The rows of a group lie close to one hidden flat surface of 5 dimensions, which may be shifted away from zero. Surfaces can cross.
Known rows, each followed by its group:
[-13 -27  21  -9  -3  -7  15  -1 -12   4  35 -34  31] | q758
[ -4 -19 -13  -3  -3 -13   8   6  10  -9  -1   9   0] | q514
[ 17   8 -23  -8 -18  -7  41  -7 -29  -3  -7 -29   8] | q514
[-15  -1 -35 -15   9  -1 -16  -1  -8 -24  -8  -4  -8] | q758
[ -7  15  -2   5  -2   5 -13  -2   8  -4  -5   9  -3] | q265
[ 17 -29  24  11 -16  13 -20 -28 -18  -7 -37 -21   5] | q265
[-12   4   5  15   1  -5 -17   0  19 -14  -5   9   5] | q739
[ -2  -7  15  26 -30  23  -6 -22  23  17 -28  17   8] | q514
[ -4 -22 -16 -18  -4   6   4  -2  -9   5  -6  -1  -5] | q739
[ 13 -26  12 -14  10 -15  15   7 -27   3  21 -27   4] | q758
[ -2  -2 -49 -21  13 -25  -4   8 -19 -45 -17 -10 -16] | q265
[ 17   8  13  16 -22   5  18 -15  -5  10 -15  -9  11] | q514
[ -1  -2   7   2  10  -6 -12   5   9  -4   1   5  -8] | q739
[  0  -6 -26   2 -12 -10  16   7  21  -3 -10  20  -3] | q758
[-10  -3 -22  -4 -10  -1  -7  -6  -7 -20 -15  -7   5] | q265
[-11 -18  -9   5 -14  15  -8  -3  24  13 -15  26  -3] | q514
[ -8  20  -4   4  12 -33  19  21  11 -18  30  -4  12] | q758
[ -1  10   2   0  25 -23  -6  14  -3 -23  15  -7   0] | q739
[-20  -4  -7  24 -10 -19 -19   0  36 -38 -21  14  14] | q739
[-29  12  -3   9  -2   2 -16  -8   5 -18   6  -9  19] | q739
[-11 -15  -1   1 -15  29  -5   0  33  33  -4  36  -5] | q265
[ 34 -22   0  -4  -2  -5  17   4   1  15 -22  18 -23] | q758
[ -9 -14 -27 -27  21  -6   1  29  15   8  19  28 -23] | q514
[ 15 -32   5   3  -5  12 -27 -11  -2  -6 -40  11 -17] | q265
[ 11   7  -2  10  -4  -4   7   9  19   7 -11  24 -11] | q758
[ -4 -21  -1   6 -17  13  -2 -12  11   6 -15   7   7] | q739
[ 20 -11  33   5   4   4  10   9  15  31  13  19  -8] | q265
[10 13 17 13 -9 15  7 -5  8 24 -3  9 -2] | q514

New rows. What belongs after each?
[ -4 -14 -16  -4  -7   5 -14  -8   0 -15 -27   4  -8] | q265
[-15   5 -34  -9   3  -4   2  12  15  -8   2  18  -7] | q265
[ 28  -3 -29  -8   9 -12   6  11  -3  -9 -29  24 -33] | q758
[ -5 -10 -49 -36  10  -7  21  23  -6   4  13  14 -20] | q514
[-18   3  -6   6   4  -3 -27   4  18 -18  -7  11   0] | q739
[ -8   9 -13  -2   7 -14  -1   8   2 -14   9  -3   3] | q758
[ -5  18 -11   0  16  -9 -16   8   1 -16  -2   6 -10] | q758
[ 21  16  20  22  -1  -4   8  10  34  17  -6  37 -15] | q758
[-13  30   4  -1  -4   2  20   2 -12  12  32 -18  18] | q514
[-26  17 -10  -6   0  -8  18   8  -5  -4  40 -22  28] | q514
[ -6  13 -34 -23  31 -27 -11  17 -33 -45   9 -25 -11] | q758
[ 13 -50 -30 -13 -10 -21  24   3  -3 -16 -28   0  -4] | q739
[-13   2  35  28  -5  12 -19  -4  36  17   7  20  14] | q514
[-11  29 -33   2   6  -1 -19   8  16 -24 -18  24 -17] | q758
[  8  -5  19  17   9  -4 -22   7  25  -1  -9  26 -12] | q739
[ -6 -47 -36 -28 -14   3   9  -6 -21  -7 -16 -13   1] | q758
[  8   3 -10  -1   2  -3   2   6   7  -3 -12  16 -15] | q758
[ -9  16   2   5 -23  28   8 -14   3  27  -3   8   6] | q514
[-25   5 -30   1  -8   3  -7   1  16 -13  -7  13   4] | q758
[10  5 -8 -4 -6 -1 22  2 -9  7  0 -4  1] | q514
[ -9 -35 -13   2  -4 -15  -5   5  28 -14 -11  19   5] | q514
[-29  30 -16  -8 -24  52   8 -10   6  45  13  16   7] | q514
[-17 -12 -23  -4 -11 -12  18   7  12  -8  11  -1  16] | q758
[ 20 -26 -49 -19  -6 -26  37  13   0 -14 -23  13 -17] | q758
[-25  10   3  15  -1   5 -26  -8  19 -17  -2   8   9] | q739
[  3  -5   1  -3 -11  35 -10  -3  29  39 -17  46 -24] | q514
[-30  -9 -31   2 -19   4  -1  -5  17  -8  -5   9  15] | q758
[ 7 -9  5  4  4 -2  3  9 16  9 -2 19 -8] | q514
[-23   3   5  15 -18  -7   8 -10   7 -12   9 -23  38] | q514
[-22   7   2   6  -1   1  -8   1  11  -5  14  -3  14] | q758
[ 24  -7  -2  -6   6   9   5  11  14  21 -14  35 -33] | q514
[  7  -3  12  -6  26  -8  -4  26  25  13  22  30 -20] | q514
[ 4 28 -2 -9 -4 22 19  0 -7 31 14  8 -9] | q514
[-21  -2   0   1  -5  15 -21  -7   5   1   0   1   9] | q758
[ 12   2 -40   0 -11 -12  15  10  26  -5 -30  40 -25] | q758
[ -1  24   0  14 -46  30  24 -32 -14  23 -21 -16  22] | q514
[ -2   1   7  14  -6 -22  10  -2   3 -20  -1 -15  20] | q739
[-39  13 -19   9 -11  -6 -14  -6   5 -32   1 -15  28] | q739
[ -8  42   5  19  10   5 -28   4  14 -12  -5  15  -9] | q265
[-16 -27 -26 -13 -13  14 -10  -6   3   1 -15   9  -2] | q739
[ -2  -2  -4   9  20 -25 -23  16  27 -31  -9  22 -14] | q739
[ 18  -8  -4  -7  23 -48  23  18 -18 -31  14 -24   2] | q739
[ -5  14  10  -8  19   2   1  20  14  22  34  21 -13] | q514
[-12   1 -18  -3   1 -10   2   6   4 -14   3   0   7] | q758
[ 12 -37 -11   5 -29 -11  47   4  24  21  -6  17   9] | q758
[ -4 -28 -38 -22 -12   3   0  -4 -10  -8 -17  -2  -4] | q758
[ -5 -14  17  19  -6 -21   3  -1  16 -19   4  -8  23] | q514
[-38  -3   4   9  -8  -9   0   0  17 -13  25 -12  37] | q514
[-21  28   0   7  14 -12 -12   7  11 -20  19  -1  10] | q758
[-21  -5 -17   1 -11 -10   7  -3 -10 -22   4 -28  27] | q739
[-29  -3  -9  -5 -21  30 -11 -17  -5  10   0 -11  18] | q739
[-19  33   0  14   6  22 -28   9  43  12  -1  51 -21] | q265
[ 17  -6  -5   2  -4  -1   9   8  10   6 -16  20 -16] | q758
[-20   8   2  16 -13  -3 -10 -11  15 -18  -4  -5  22] | q739
[ -3  11  -6   5   4 -21  14  16  15 -10  15   5   6] | q758
[ 13 -26  -6   5 -22 -23  59  11  24  16  10  12  16] | q758
[-45 -24 -23 -23  26  -6 -20  31  37   2  39  34  -4] | q514
[ 25  -5  37  16   3 -13  14   0   1   5   5  -7   6] | q739
[-33 -20 -17  -2 -12  13 -17   0  37   6  -1  32   5] | q514
[ 27 -36 -13 -25   5  -8  15   4 -28  -2  -9 -13 -15] | q758
[-18  10  -3   9  -7  16 -22  -7  21   2  -8  21  -1] | q758
[-17 -13  -8  -1 -10  14 -10   0  27  14  -4  26  -1] | q514
[-3  0  1 -6  4 -1  3  8 14 15 12 16 -6] | q514
[ 21 -22  -6 -26  22 -35  26  16 -36 -18  17 -33  -3] | q758
[ -2 -21  -8 -17   4  22 -31 -12 -22  -4 -21  -7 -16] | q758
[  6 -28   9  -5  -4  15  -9 -10  -4  15 -10  -1  -4] | q758
[-16 -15   6  -5 -37  46   3 -29 -11  36  -2 -13  21] | q739
[ 31 -17 -13   9 -22 -19  56  17  36  21 -18  41  -9] | q758
[-12  -8  -2  -2  -7   7  -6  -5   4   2   3  -1   6] | q758
